There are 5 ways to turn a row about zero (a turn may also mirror it). The second row of each pair is the first, turned, with some noise. The first 45 pairs use one turn. New pairs use 2 turns, one after the other, and a turn may come again.
Some pairs, each with its turns in order after it:
 -5.3 -16.8  13.4   6.5 -30.7  -5.7 -13.3  -8.4
-11.8 -10.1  24.9  -6.8  -3.0  18.7  14.7 -13.2 | Z_645

 -6.0 -17.7   9.0  36.5   8.1 -23.0 -15.3  18.6
-33.0  12.2  -3.2  -4.4  -9.3  10.6 -34.9 -11.1 | Z_868

-10.2  -8.7  10.5  17.6  12.5 -30.8  -1.7  -6.4
 -6.9  -6.4   3.5  -0.6  26.4 -23.8 -10.0  20.2 | Z_218

 15.7  29.9  31.0 -16.0 -17.5 -16.4  16.4  -3.4
-20.5 -22.0  40.1  -4.6   7.2 -18.7 -12.8  10.8 | Z_433

-22.4  33.3 -26.5 -32.8  35.7 -30.2  24.7  -6.1
  4.0 -11.4 -23.4 -17.5  24.4 -22.1 -51.8  34.4 | Z_645

 36.9  12.6  35.5  33.9   1.9 -14.6  22.0 -17.6
 20.6 -19.4 -12.8 -16.0  30.3  41.0  -8.6 -35.6 | Z_184

 18.4   5.9  -7.9 -24.7 -36.6   9.4  13.9 -16.2
-12.6  15.7  25.0 -32.0   7.5   6.0 -24.1  14.3 | Z_433

-35.6   3.8  -1.7  36.9 -35.0 -11.4  -5.2   0.7
 44.6 -16.0  18.6 -19.1   7.4 -31.2  -7.5   9.3 | Z_184

 25.6  24.4   5.1   9.1 -30.8  17.8 -24.0 -18.9
  6.2  -2.6 -30.7 -10.2  14.8  42.4  26.7  -1.6 | Z_868

 25.8  20.2  35.2  29.3  22.4  -2.6  -8.3 -28.6
 20.4 -21.7  -1.6  46.7 -29.8  21.8   1.0  21.3 | Z_645

 -0.4 -28.4   4.9   6.0 -17.0  -3.2  24.7 -19.6
-32.2 -17.7  16.7   6.6  -7.5  -9.4   4.8 -15.2 | Z_645

  4.0  -6.7 -11.7  33.1 -12.1  31.9 -29.5   7.3
 -8.2 -16.0  -8.0 -24.8 -14.1  35.3 -28.2   3.1 | Z_218

  1.8  24.0  -6.7  13.6  26.1  -9.6 -31.5  19.3
 20.0 -42.8  -8.7 -16.0  19.4   4.1   1.6  -2.1 | Z_218

-33.4  22.5  34.2  -2.2 -37.2  35.2 -35.9  33.9
 43.9  11.4  -5.3  27.6  22.3 -43.2  53.1   7.6 | Z_184

 35.6  14.2  14.6  14.0  18.7 -11.9 -19.6   8.6
 -3.3 -17.8   0.9  16.5   2.6 -25.0 -17.2 -34.9 | Z_433

-31.0 -34.5 -16.5 -29.0 -19.7 -36.6 -36.1 -27.9
 26.3  39.0  26.5  11.7 -48.6  -3.5 -28.0  27.4 | Z_184

 -0.2 -10.5 -23.1 -29.4  -7.9 -18.4   0.5 -26.9
-40.6  -2.3  -5.9 -18.9   5.0  13.4 -19.5   9.9 | Z_645

 27.9  32.6  34.1 -29.9 -17.2  -1.1 -15.5  35.1
-23.5  22.3 -35.1   2.3  33.3  -9.1  27.8  30.8 | Z_868

-19.2  33.9 -19.4 -11.9  20.8  29.8  29.6 -24.1
 -4.2 -13.3 -29.0  26.7  46.9 -17.6 -12.9  17.4 | Z_645

 31.9 -24.6  30.5  13.6   3.0  20.7  21.1  21.6
-12.1   8.6 -48.1  16.0 -19.9   3.6   1.5  25.3 | Z_218

-30.4  -9.1  22.1   7.2  26.2 -20.0  29.8  -5.6
 -7.2  -2.4  13.6   1.5   2.5 -45.5   7.8  29.9 | Z_218

-10.5 -28.4   6.4   0.6  32.9 -16.0 -26.7   9.7
 19.9  -8.6 -20.9   2.2 -19.7 -15.9  33.6 -25.5 | Z_433

-33.9  17.8 -34.5 -23.8 -36.8 -11.5 -25.2 -19.4
 18.7  16.5  53.5 -18.9  11.3  15.4 -14.4 -31.6 | Z_218

-33.9  -8.4  28.7  32.8   4.2 -18.9   4.0 -26.9
  1.3 -22.8   1.2 -33.7  -9.6   7.6 -50.2   6.0 | Z_868

 34.3 -12.3  20.3 -23.8 -21.6  15.4  33.6 -28.6
-24.5  36.4 -18.1  38.5 -21.0  -3.2   3.0 -25.0 | Z_218

-20.2  13.7 -26.6  -6.2 -30.0 -27.2 -16.2   1.3
 24.1  10.5 -12.0  -0.5 -10.8 -32.6 -29.1  24.7 | Z_184

-15.7 -20.0   9.2 -32.5 -32.8 -21.8  36.2 -23.1
-46.3 -10.3  40.2  -5.1  13.3  -6.6 -27.5  -6.2 | Z_645

 26.4 -25.1 -26.6  26.1  10.5 -21.9  32.5  31.8
-31.0 -17.5  13.1 -10.2  38.0  11.9 -37.6  18.0 | Z_184

 11.7 -36.7  20.9  10.3   1.1 -36.8  33.1 -37.3
-46.6  27.6  -5.6  25.7  25.4 -35.3  -6.7  19.0 | Z_218

-14.8  19.7  35.8   9.2  -2.3 -35.5 -11.8 -29.9
 10.2 -47.6   6.7  -3.9  21.1 -26.4  11.8  17.2 | Z_433

 -4.6 -18.9  -8.4   3.1  15.2  27.0   4.3   2.7
 -3.6 -15.5   9.6  -1.6 -11.5 -17.4   5.9 -26.1 | Z_868

  1.4  14.2 -21.9 -24.6  13.5 -30.4  -4.7  16.5
 -4.5  -7.1  27.7  -3.7   8.3  21.4  21.2 -33.3 | Z_433

 -4.2  -2.4  14.7  -6.4   8.5 -19.2  11.3  10.5
 -5.4  10.3   0.5  -5.1  -4.0 -14.4 -13.5  18.0 | Z_868

-26.2   5.7 -36.4  23.0   7.7  18.2  -6.1 -28.5
 12.9  -4.4 -41.0   0.7  13.8  40.2  -4.1  13.0 | Z_433

-19.1  32.8 -31.1  28.8  29.9  28.1  31.1  30.5
 40.1  -9.5 -47.8   9.4  28.2 -47.0   0.4 -12.2 | Z_645

  0.3   5.3   9.4 -30.4 -35.9   0.1  35.5  30.0
 29.1  26.2 -19.4  11.9  33.8 -37.1  -1.3   7.5 | Z_868

 27.3   1.5  18.2   2.5 -34.6 -14.7  27.1  -1.8
 25.6 -17.0 -20.8  -2.3  18.4  36.9 -11.3  14.1 | Z_184

 17.0 -11.6  -6.6 -36.3  18.7  32.9 -27.5 -10.4
-27.4   8.7 -26.2 -40.3 -25.8  -2.2  -3.3 -21.8 | Z_433

-34.8  30.8 -24.2 -18.5  -5.5 -18.2   1.0  23.4
  1.9 -10.4 -19.3  25.7 -11.5 -47.5 -21.9  14.0 | Z_184

 -1.1 -17.0  10.6  29.1  25.8  20.3  20.2  27.2
-27.1 -22.9  32.5   1.9  32.9   1.8  14.4 -10.9 | Z_184

  0.9  -9.5 -25.4 -28.8  10.2  26.0  15.5 -36.6
-45.9   1.4 -23.4  14.1  26.7  -1.6   1.6  16.0 | Z_645

 24.4 -12.4  17.3  17.1  -9.6  -9.7  -3.9  33.4
-27.6  33.2 -23.7  -6.0   0.2  -5.7  -6.9 -12.2 | Z_868

-21.8  -3.7  -8.7 -36.6   5.9 -34.7  -8.9 -23.8
12.3  3.3 46.0 -4.6 12.4  3.4 -4.8 33.8 | Z_868

 -4.7 -13.9  31.7 -13.3  10.2   4.3 -21.5 -25.5
 -8.6   6.8 -15.7 -21.1  -5.2 -34.8 -15.9 -16.4 | Z_218

-10.2  16.5 -12.7  -2.6   8.3  -1.3  12.2 -15.7
 -3.0 -16.3   1.1   0.2  -0.1  27.3  -2.9   7.4 | Z_433

New pairs. What belongs after each?
 -8.3  34.5  -0.3 -22.9   8.1   0.0  33.1  -1.3
-10.6   5.6   8.1  -1.8  41.7   6.5 -27.6   6.4 | Z_868 Z_184

 31.6 -10.6  37.2  14.3 -23.4 -35.3  27.9 -37.2
  3.2  61.0 -16.1  -4.0  23.3  32.5 -30.0 -12.4 | Z_868 Z_645

  5.2   7.3  10.3 -36.1  -4.0 -27.4   1.4 -30.2
 13.3  20.6 -16.6 -35.2  12.6 -12.6  15.9  21.5 | Z_184 Z_184

 29.6  19.2  10.6   8.0  33.6 -33.2 -21.1  20.0
 -6.5 -44.4  16.5  -5.6 -19.6  41.5   2.3  15.3 | Z_184 Z_868

-30.4  27.5   9.2  19.6  10.3 -17.5 -15.9   6.2
  1.4  17.6   7.2 -23.9 -20.3  28.6  -7.0  18.6 | Z_184 Z_868

-27.2  -8.6 -36.3 -11.3 -35.0 -29.4  18.2   1.9
-29.1 -18.7 -28.0  21.8  19.1  17.1  33.0 -23.9 | Z_433 Z_184

 -9.5 -28.9 -25.7  -8.9  14.2 -16.2 -30.1  17.0
  9.1  -2.5 -11.1  -2.4 -12.9 -13.7  50.6 -20.0 | Z_218 Z_218

 34.7 -20.2 -12.5 -30.6  26.5  33.3  -2.5  31.3
 16.1  -8.0 -16.9  54.5  11.6  19.6 -15.0  29.2 | Z_645 Z_868

 29.1  17.5 -33.7  24.7  10.5 -28.3 -20.0  16.6
-37.6  -8.8 -26.3 -32.6 -14.6   0.2  28.1  10.7 | Z_218 Z_218

-17.5  34.4  -3.2 -16.1  18.0  13.4  16.7  -7.0
-30.4  18.6  13.6   2.4  17.1 -11.3 -19.5 -22.1 | Z_645 Z_184

-18.2  10.2  23.4 -23.5  -4.4  -6.0  -3.9  11.5
 25.9  18.2  14.2  12.6 -13.3  -3.3  -1.9  18.0 | Z_645 Z_645

-36.4 -28.5  18.4 -17.6  18.1   3.2  -4.1  25.9
 17.3 -33.7   6.5  -6.6  -6.4 -20.1  44.4  -7.8 | Z_868 Z_433

 -4.7  24.8   5.6 -35.0 -22.8   7.9  30.0  27.1
 22.4 -11.8 -34.0 -10.6 -39.8 -16.9 -23.6  -0.5 | Z_868 Z_645

 -1.3   8.6  28.5 -26.6  29.9 -22.2 -21.4 -19.7
-15.7  -1.7   6.7   8.2  52.2 -20.1  17.5 -11.6 | Z_218 Z_218

 19.3   2.4 -11.8  15.1 -31.7  27.2  35.1 -14.1
-47.8 -11.7 -13.7   9.5  26.4  12.5  16.1   3.5 | Z_433 Z_868

 34.9  15.0  -5.6 -19.6   1.7 -24.8  36.2  10.0
 -9.6 -12.7 -19.7 -52.7  16.5   1.0   2.2   4.3 | Z_433 Z_868

 21.8  13.8 -33.1  30.0  27.7  36.9   4.4  19.3
 10.8 -26.8 -36.5   5.0  19.8  36.1  36.5 -12.9 | Z_433 Z_645

-13.6 -32.5 -23.5 -23.3  25.1  21.2 -36.2  19.0
-11.2   9.6  12.5   5.2  -8.8 -62.1 -11.6  21.4 | Z_868 Z_218

-10.0  10.0 -24.1   5.1  -9.0 -16.7 -26.8 -37.3
-23.3  28.2 -27.3  -2.4  -7.3 -14.0   3.6  26.9 | Z_433 Z_645

-11.1  -2.7 -25.4  35.6 -29.3  -7.2   7.1 -30.7
 -4.8  31.8 -12.5 -33.0   2.0  20.7  34.1  -5.0 | Z_868 Z_184

 -8.1  10.2   8.9 -10.7 -15.1  16.2 -25.6  31.4
 -2.5   9.0 -23.5  11.9  -2.5  27.5   1.9 -33.8 | Z_218 Z_218

-19.1  30.6  10.5 -36.7  19.5  -8.1  13.4  -7.6
 19.1  11.0   6.3  -2.1  -0.6  33.6 -23.5 -37.4 | Z_184 Z_868

 27.8 -17.0 -20.8  -4.7  -0.4   1.4   7.2   9.3
 25.2  -8.2   7.9 -23.6 -13.6  -0.6  11.6   3.7 | Z_184 Z_218

 -5.6  -4.4   1.9  12.6  -7.4 -26.9  11.0  16.8
  0.6  21.6  -8.0   0.7  15.0  -8.6 -16.4 -18.1 | Z_645 Z_218

-27.8 -14.6  15.0  24.4  24.8   4.7 -21.4 -11.1
 36.5  24.7  15.3   4.0   1.3  25.7 -13.9 -12.4 | Z_433 Z_433

 -7.1  13.2  33.0  -0.9  11.5  -2.3 -33.3  -6.3
 39.0  -0.1  14.0  -7.2 -11.0  12.9  21.7   2.7 | Z_433 Z_433

 10.8  36.0  20.5  31.7  -0.3  35.6  -3.3 -16.5
-18.9  34.3   4.1 -28.5  10.2  22.2 -40.0   3.9 | Z_218 Z_218

 13.0  -1.0 -21.5 -19.9 -21.9   2.4   0.5 -24.9
 0.0 35.4  3.8 -0.8 15.7  9.7 -0.9 29.7 | Z_433 Z_645

-19.9  19.5 -18.4  35.6  21.8  18.7  -2.5 -23.2
-38.8  -5.3  31.1 -11.5   1.8   8.4 -25.4  19.8 | Z_184 Z_645

 29.8  -9.6  -5.2   4.6 -24.5  -9.2  33.5  17.5
 -9.2 -21.7 -31.2  25.6 -10.1   4.0 -11.0 -26.7 | Z_218 Z_868

 13.0  -4.8   1.3 -13.7  30.8  13.2 -18.2 -32.8
-19.6  -6.1   2.5 -19.1  16.9  14.5  -7.2  41.5 | Z_184 Z_433

-26.3  14.2   8.6   3.5 -33.5  28.9 -19.2 -35.7
  0.5  13.0  55.0 -17.4  -3.8   4.4 -32.3  -4.9 | Z_184 Z_433

 28.2  26.4 -20.8 -18.9  29.8 -26.8   5.0  32.1
 19.3  22.7 -19.8 -22.7   4.4  50.4 -16.1  -8.4 | Z_645 Z_645

-10.0  -1.2   7.7  28.7   6.0  24.9 -22.5  20.3
  3.1  -5.4   6.1  29.0 -18.3  24.4 -20.9  -5.8 | Z_433 Z_868

 -6.5  -4.0 -30.8  16.1  31.4  32.6 -30.5 -16.3
 19.0   8.4 -12.9 -13.2 -20.4 -18.3  -5.4  54.8 | Z_868 Z_433

 25.3  13.3 -11.4  32.3 -14.9 -33.0  20.1  -2.5
-36.9 -19.5  -4.6  -5.0 -19.0  -2.7 -18.8 -32.1 | Z_218 Z_868

-29.8  16.9  12.6  -7.9 -15.6 -30.0  -5.7   1.2
-12.0  -8.3 -19.3  12.4  26.4  19.2 -26.2   0.9 | Z_184 Z_218

35.3  6.2  6.6 -7.3  5.6 12.6 -2.2 29.3
 -1.0 -13.5 -21.3  20.0  -7.8  36.5   5.1   2.0 | Z_184 Z_433

 21.3 -12.1 -19.2  13.3 -33.0 -27.8  -2.2 -26.9
-32.7 -52.4  -1.0  -4.2  -6.8  10.3  -5.5  -0.4 | Z_218 Z_868

  1.8 -17.5 -32.0  15.8   4.4 -32.5  22.7 -30.4
 -4.9   6.4 -43.2 -22.9  23.7  21.7  25.5  -3.6 | Z_868 Z_868

 17.8 -11.9   6.5  36.8  32.5   1.8  36.4  32.1
  9.4 -18.7 -40.5   1.2 -45.0  -6.5  30.8  12.0 | Z_184 Z_433

 -4.3 -12.2  -8.2 -20.7 -18.5 -37.0   2.1  20.3
 -3.5  -7.1  10.7 -19.1  33.0   3.7  18.5  29.0 | Z_645 Z_868

 34.6 -11.4  -3.9 -34.9 -19.4  19.8  27.5 -19.2
  7.8 -45.8 -10.7  22.6  33.1   9.9  -9.6 -22.4 | Z_218 Z_645

-17.5  17.7  -2.4   7.6 -37.0 -20.3  32.3   7.3
 36.8  14.7   9.5  21.3 -20.5 -26.2  14.8  14.5 | Z_433 Z_645

 10.8  17.6 -22.4 -10.5   4.4 -35.7  33.3  29.3
-25.4   5.8 -38.6  25.2  -1.8  32.6 -24.6   1.2 | Z_868 Z_868

-24.0  36.3  16.6  33.3  25.6  -7.8  11.8 -22.5
-52.5 -18.9  12.0   1.5 -20.5  29.6  -3.2  13.4 | Z_184 Z_645

-15.2 -14.7 -29.7 -25.4  10.7 -30.4   1.9  27.3
 11.9  19.5  -9.2  33.8  -5.5 -35.5 -24.3  14.1 | Z_218 Z_645

 19.5  21.8 -10.6 -20.9  27.2  -5.1  14.4  -4.7
  7.1   2.6  12.0 -20.6 -25.5 -28.9   1.0  11.6 | Z_184 Z_184

-36.5  21.2  13.1  -0.4  14.7  15.4  30.9   0.8
-11.8  14.3 -22.2 -15.2  44.7  16.7  -6.0  17.7 | Z_868 Z_218

-10.1 -24.5  33.0 -21.8  28.1  14.1 -22.8  -7.7
  7.2  10.3  26.1 -17.9  22.3 -34.9 -13.7  28.8 | Z_868 Z_868

-16.0  23.8  33.5   9.1  36.7  18.2 -16.6 -19.7
-25.3  28.1 -26.4  16.2 -24.2 -26.3 -10.3 -30.6 | Z_645 Z_868

-14.5 -25.3  -6.7 -14.2 -22.7  19.3  34.4 -19.2
 10.5 -22.8  21.6 -20.4 -11.2 -18.8 -31.3 -27.2 | Z_868 Z_433

 10.2 -29.1 -35.4 -27.5  27.7 -16.5 -31.2  11.3
 38.9  -5.8 -14.4  12.7   2.8 -51.1   9.0 -18.8 | Z_184 Z_184

 14.5 -35.0  -4.4   4.4 -28.6   0.4  31.3   1.5
-28.6  -3.7  -4.8   0.5  11.6 -40.5  15.3 -18.8 | Z_184 Z_868

 24.1 -22.5  24.8 -17.7  12.2 -30.9   6.6  32.6
 38.6  -5.5  11.4 -26.1  19.3   4.5 -37.3   5.1 | Z_868 Z_645

  1.2 -11.9  -2.4  22.8 -19.4  21.0  -1.6  32.6
 -7.6 -15.7 -18.3  27.6  -7.1  25.6 -13.4  12.2 | Z_433 Z_868

